There are 9 hidden switches. A switch that is on adds its own fixed numbers to the row, and there is some noise. The rows also spread widely along 9 directions, which tell nothing about the answers.
Known rows, each followed by its switches (1 for on, 0 for off):
-9,9,3,-6,6,5,23,-5,-18,-8,2,11,1,4,-6,-19,8,-2,19,-4,8,-2,-4,-3,-5,3 | 1 0 0 1 0 1 0 0 1
-5,-18,-17,-19,-16,-6,0,-10,-3,16,-5,-2,0,4,-12,0,1,2,0,-14,11,6,-7,-13,1,8 | 1 0 1 1 1 0 0 0 0
-19,0,2,-10,-13,0,7,-17,-10,1,-1,15,4,12,-30,9,-15,46,-1,-31,-14,-14,2,-9,14,-22 | 1 0 1 1 0 0 0 1 0
-10,-2,2,1,4,18,16,-13,-16,11,11,4,-10,-8,-14,10,-5,8,0,-5,-5,-12,-6,-24,-10,-31 | 0 0 0 1 1 0 0 0 0
-22,9,16,14,3,-8,19,-13,-21,6,-4,0,-4,1,-18,14,-9,19,-5,-7,-17,8,15,-11,-19,-9 | 1 1 0 1 0 1 0 0 0
-10,-33,-31,-47,-14,6,-7,2,4,30,-3,11,27,-12,-15,4,-5,-31,5,-15,11,-25,-24,-1,5,12 | 1 0 1 1 0 0 1 1 0
5,-10,-7,-4,2,-7,-8,-13,13,22,-9,-1,7,-15,-16,-4,-13,8,-13,-14,11,-3,-2,-11,3,10 | 0 0 1 1 0 0 0 0 0
-20,-6,-39,-7,-2,-7,9,-20,-27,6,-4,0,0,23,-19,1,-12,5,-9,-4,22,48,-30,-23,15,26 | 1 0 0 1 0 0 1 1 0
-1,-3,8,-6,9,11,14,-3,-10,4,9,6,-8,-5,-1,-8,8,-3,10,-13,0,-19,3,-12,-12,-19 | 0 0 0 0 1 0 0 0 1
-11,-3,20,-21,-21,-10,26,2,-28,8,-4,5,-7,9,1,-13,-3,8,1,-34,-5,-13,21,-14,-20,-6 | 0 0 0 1 0 0 0 1 0
0,-7,-7,3,0,8,-3,-11,-5,18,5,3,-9,-3,-9,12,-7,13,5,-17,-3,5,-3,-28,-4,-31 | 0 0 0 0 0 1 0 0 0
6,11,14,7,19,-5,-5,-9,15,-4,-13,-10,7,-35,-11,-5,17,-13,8,-19,5,-21,21,24,-23,8 | 0 0 1 0 0 0 1 0 1
-23,14,-8,16,-7,9,13,-22,-26,-14,-14,-5,-15,13,-10,14,15,18,24,-3,2,31,-1,-1,-13,-13 | 0 0 1 0 0 0 0 0 1
-4,-10,-5,-2,1,-1,9,-11,-13,23,1,1,-10,5,-6,-3,-12,7,-12,-8,7,6,-9,-31,-2,-2 | 0 0 0 0 1 0 0 0 0
-30,-9,6,-14,-13,3,17,-6,-20,13,-12,8,6,8,-12,10,-2,4,6,-8,-14,-9,1,-1,-13,-6 | 1 1 1 0 0 0 0 1 0
-3,3,3,-16,-2,16,17,-18,-7,1,-16,-6,0,-15,-15,-20,3,-3,15,-4,21,-12,-14,-1,-12,12 | 1 0 0 1 0 0 0 0 1
-3,-1,20,-7,2,-2,14,-4,-8,15,-5,15,2,-10,-1,-10,-4,-1,6,-13,-8,-29,11,-8,-10,-8 | 0 0 1 0 0 1 0 0 1
-6,-9,11,-21,-15,-26,17,12,-19,20,-4,11,3,10,2,-18,-6,-7,-6,-22,-1,-6,16,-15,-13,20 | 1 0 0 1 0 1 0 0 0
8,-4,-6,-3,21,18,1,-16,6,2,6,1,-1,-10,-13,-15,-5,5,5,-18,14,-9,-15,-9,6,-15 | 0 0 0 0 0 0 0 1 1
-3,-19,-15,0,18,2,5,-1,-4,6,24,9,0,6,-3,2,6,-5,3,-8,4,0,4,-10,0,-26 | 1 1 1 1 1 0 0 0 0
-8,-12,-10,-14,7,-1,3,-11,-4,10,17,14,8,1,-21,3,-10,7,-9,-21,0,-19,-5,-10,14,-13 | 1 0 1 1 1 0 1 1 0
-24,1,6,-13,-1,6,8,-4,-4,-6,-8,11,15,1,-19,2,11,-2,10,-10,-11,-22,-2,18,-2,6 | 1 0 1 0 1 0 0 1 1
-2,5,-7,-4,16,-8,9,-7,-2,-13,1,-1,6,-5,-9,-20,20,-16,9,-7,23,2,3,16,-3,25 | 1 0 1 1 1 0 1 0 1

New rows, each followed by its switches (1 for on, 0 for off):
1,-4,6,6,3,-19,15,-2,-20,12,-1,-5,-15,9,12,-23,9,-14,-8,-7,17,19,15,-14,-20,14 | 0 0 1 0 1 0 0 0 0
-30,-11,-5,-15,-13,7,15,-10,-14,22,-21,13,13,1,-19,10,-10,7,3,9,-9,-10,-17,-8,-2,12 | 1 1 1 0 0 0 0 0 0
-5,5,3,-6,2,8,-7,-7,5,-10,-2,-3,1,-15,-20,16,13,15,27,-38,-13,-26,14,10,-13,-26 | 1 0 0 0 0 0 1 0 1
-8,-10,-1,-21,-12,-3,10,-8,-6,14,-1,12,4,4,-15,-7,-8,16,-3,-16,3,-20,-2,-14,8,1 | 1 0 1 1 1 0 0 0 0
-20,13,25,-16,-11,4,21,-22,-15,6,-19,3,3,-20,-32,9,-14,23,3,-21,-15,-40,5,-2,-13,2 | 1 0 0 1 0 0 1 0 1
-22,-4,-8,-5,-7,-17,5,0,-22,15,3,11,3,7,-9,24,-8,-2,-2,-22,-19,7,10,-18,-7,-1 | 0 0 0 1 0 1 1 0 1
-23,0,-13,7,6,16,4,-26,-15,17,0,-3,-4,-11,-29,34,-8,3,-3,4,-11,1,-23,-19,-10,-18 | 1 0 0 0 1 0 1 0 0
-25,-5,10,-2,-16,-19,13,0,-23,9,-12,5,-4,18,-4,15,0,19,3,-22,-20,4,26,-6,-19,-9 | 1 1 1 0 0 0 0 0 0
13,-16,-5,-21,6,-3,0,-2,3,22,-2,-6,1,-18,-1,-18,0,-19,4,-22,18,-17,-3,-11,-14,7 | 1 0 0 0 0 0 1 0 0
-6,-20,-19,-5,-5,-7,-13,-6,1,24,-2,1,4,-3,-14,22,-9,-3,-3,-18,-5,6,-1,-13,-7,-13 | 1 0 1 1 0 0 0 0 0
7,-25,-8,-29,-26,-18,10,8,-11,13,0,-5,-11,17,22,-25,18,-9,20,-29,25,18,26,-16,-15,2 | 0 1 1 1 0 1 0 0 0
-14,-11,-5,-8,-1,-6,16,-4,-23,15,1,10,-4,21,-6,-4,-13,21,-1,-13,-1,7,-3,-27,2,-3 | 1 1 0 0 0 0 0 0 0
14,-12,-11,-14,4,16,-13,0,24,-12,15,-9,1,-14,-11,0,27,5,27,-37,13,-19,10,9,-6,-33 | 1 0 0 1 1 0 0 0 0
-20,16,10,-1,-15,2,9,1,-13,-23,-22,-6,-3,2,-8,8,27,16,31,-27,-9,3,23,18,-24,-1 | 0 0 0 0 0 0 0 0 1
-11,2,6,2,9,9,13,-12,-8,17,-12,3,7,-23,-20,2,-14,-6,-12,6,0,-11,-10,-9,-15,10 | 0 0 0 1 0 0 0 0 0
-12,1,4,-4,-3,1,10,-11,-18,1,3,-2,-12,-2,-4,11,15,-1,15,-20,-5,-9,15,-6,-18,-22 | 0 0 1 0 1 0 1 0 1
-20,-2,1,-6,-15,-1,-1,1,-8,0,-20,-5,1,-4,-5,18,21,-13,26,-19,-13,-1,16,17,-33,-8 | 1 0 1 0 0 0 0 0 1
-3,-12,-6,-17,-6,7,-1,-10,0,17,-15,-10,3,-26,-3,4,13,-29,17,-13,8,-18,0,6,-26,0 | 0 0 1 0 0 0 1 0 1
-9,-1,-9,14,17,15,-5,-19,6,10,-7,-5,3,-23,-18,16,6,-15,1,10,1,1,-14,4,-13,-6 | 0 0 1 0 1 0 0 0 1
-11,-18,0,-21,-9,-27,12,17,-19,20,3,27,10,19,1,-9,-12,1,-9,-25,-9,-13,14,-14,1,11 | 1 0 1 1 0 0 0 0 0
-25,10,9,-1,-6,1,20,-6,-16,4,-14,13,4,5,-23,1,-7,30,-8,-3,-8,-8,-6,-12,7,18 | 0 0 0 0 1 0 0 0 0
17,-2,-5,-19,-2,-3,4,-4,1,-9,1,-6,-8,0,-2,-30,16,16,23,-39,28,-6,9,-4,1,2 | 1 0 0 0 0 0 1 0 0
0,2,-9,-5,-6,-9,2,-20,-2,1,-3,-1,-4,-2,-13,-1,2,20,10,-26,12,5,8,-10,7,-2 | 0 0 1 1 0 1 1 0 1
-23,-1,3,-14,-14,-3,-1,-2,0,-2,-10,7,14,3,-29,17,-6,27,2,-34,-20,-14,9,5,0,-3 | 1 0 0 1 0 0 0 1 0
-16,11,1,7,0,-8,9,-4,-13,-8,-12,3,3,-3,-11,4,15,7,10,-12,-1,5,15,9,-11,10 | 0 0 1 0 0 0 1 0 0
-6,-13,3,-31,-7,3,15,5,-18,21,4,5,-3,-7,7,-9,13,-39,18,-11,3,-27,-2,-11,-20,-2 | 1 0 0 0 1 1 1 0 1
1,-5,7,-14,22,-5,11,14,2,-1,1,10,22,-11,-4,-34,6,-31,-4,-11,14,-19,3,16,-9,29 | 1 0 0 1 0 0 0 1 0
3,-9,-14,10,6,-6,4,-9,-23,2,8,-7,-22,16,13,-5,14,-13,19,-16,14,32,7,-13,-22,-25 | 1 0 1 0 0 0 0 0 1
-8,1,21,-11,-4,7,16,-10,-5,10,-7,10,8,-19,-18,-2,-7,9,4,-13,-10,-42,6,2,-14,-11 | 1 0 1 1 0 0 0 0 0
-5,2,9,8,2,-17,20,1,-29,-4,7,7,-11,15,8,-13,8,0,4,-20,2,10,27,-5,-22,-11 | 1 0 1 1 0 0 0 0 0
12,-8,3,-8,3,-10,1,1,6,-1,11,1,-4,-2,5,-18,17,-7,11,-25,12,-5,21,-3,-5,-8 | 0 0 1 1 1 1 0 0 1
-6,-22,5,-8,3,-12,5,-8,-14,51,-7,-1,-6,-11,-3,5,-27,-27,-30,-3,-7,-7,-10,-36,-21,9 | 0 0 0 0 1 0 0 0 1
-15,11,4,-11,-17,-11,16,2,-11,-18,-11,11,5,15,-10,-13,12,28,20,-27,1,3,16,2,6,18 | 0 0 0 1 0 1 0 0 1
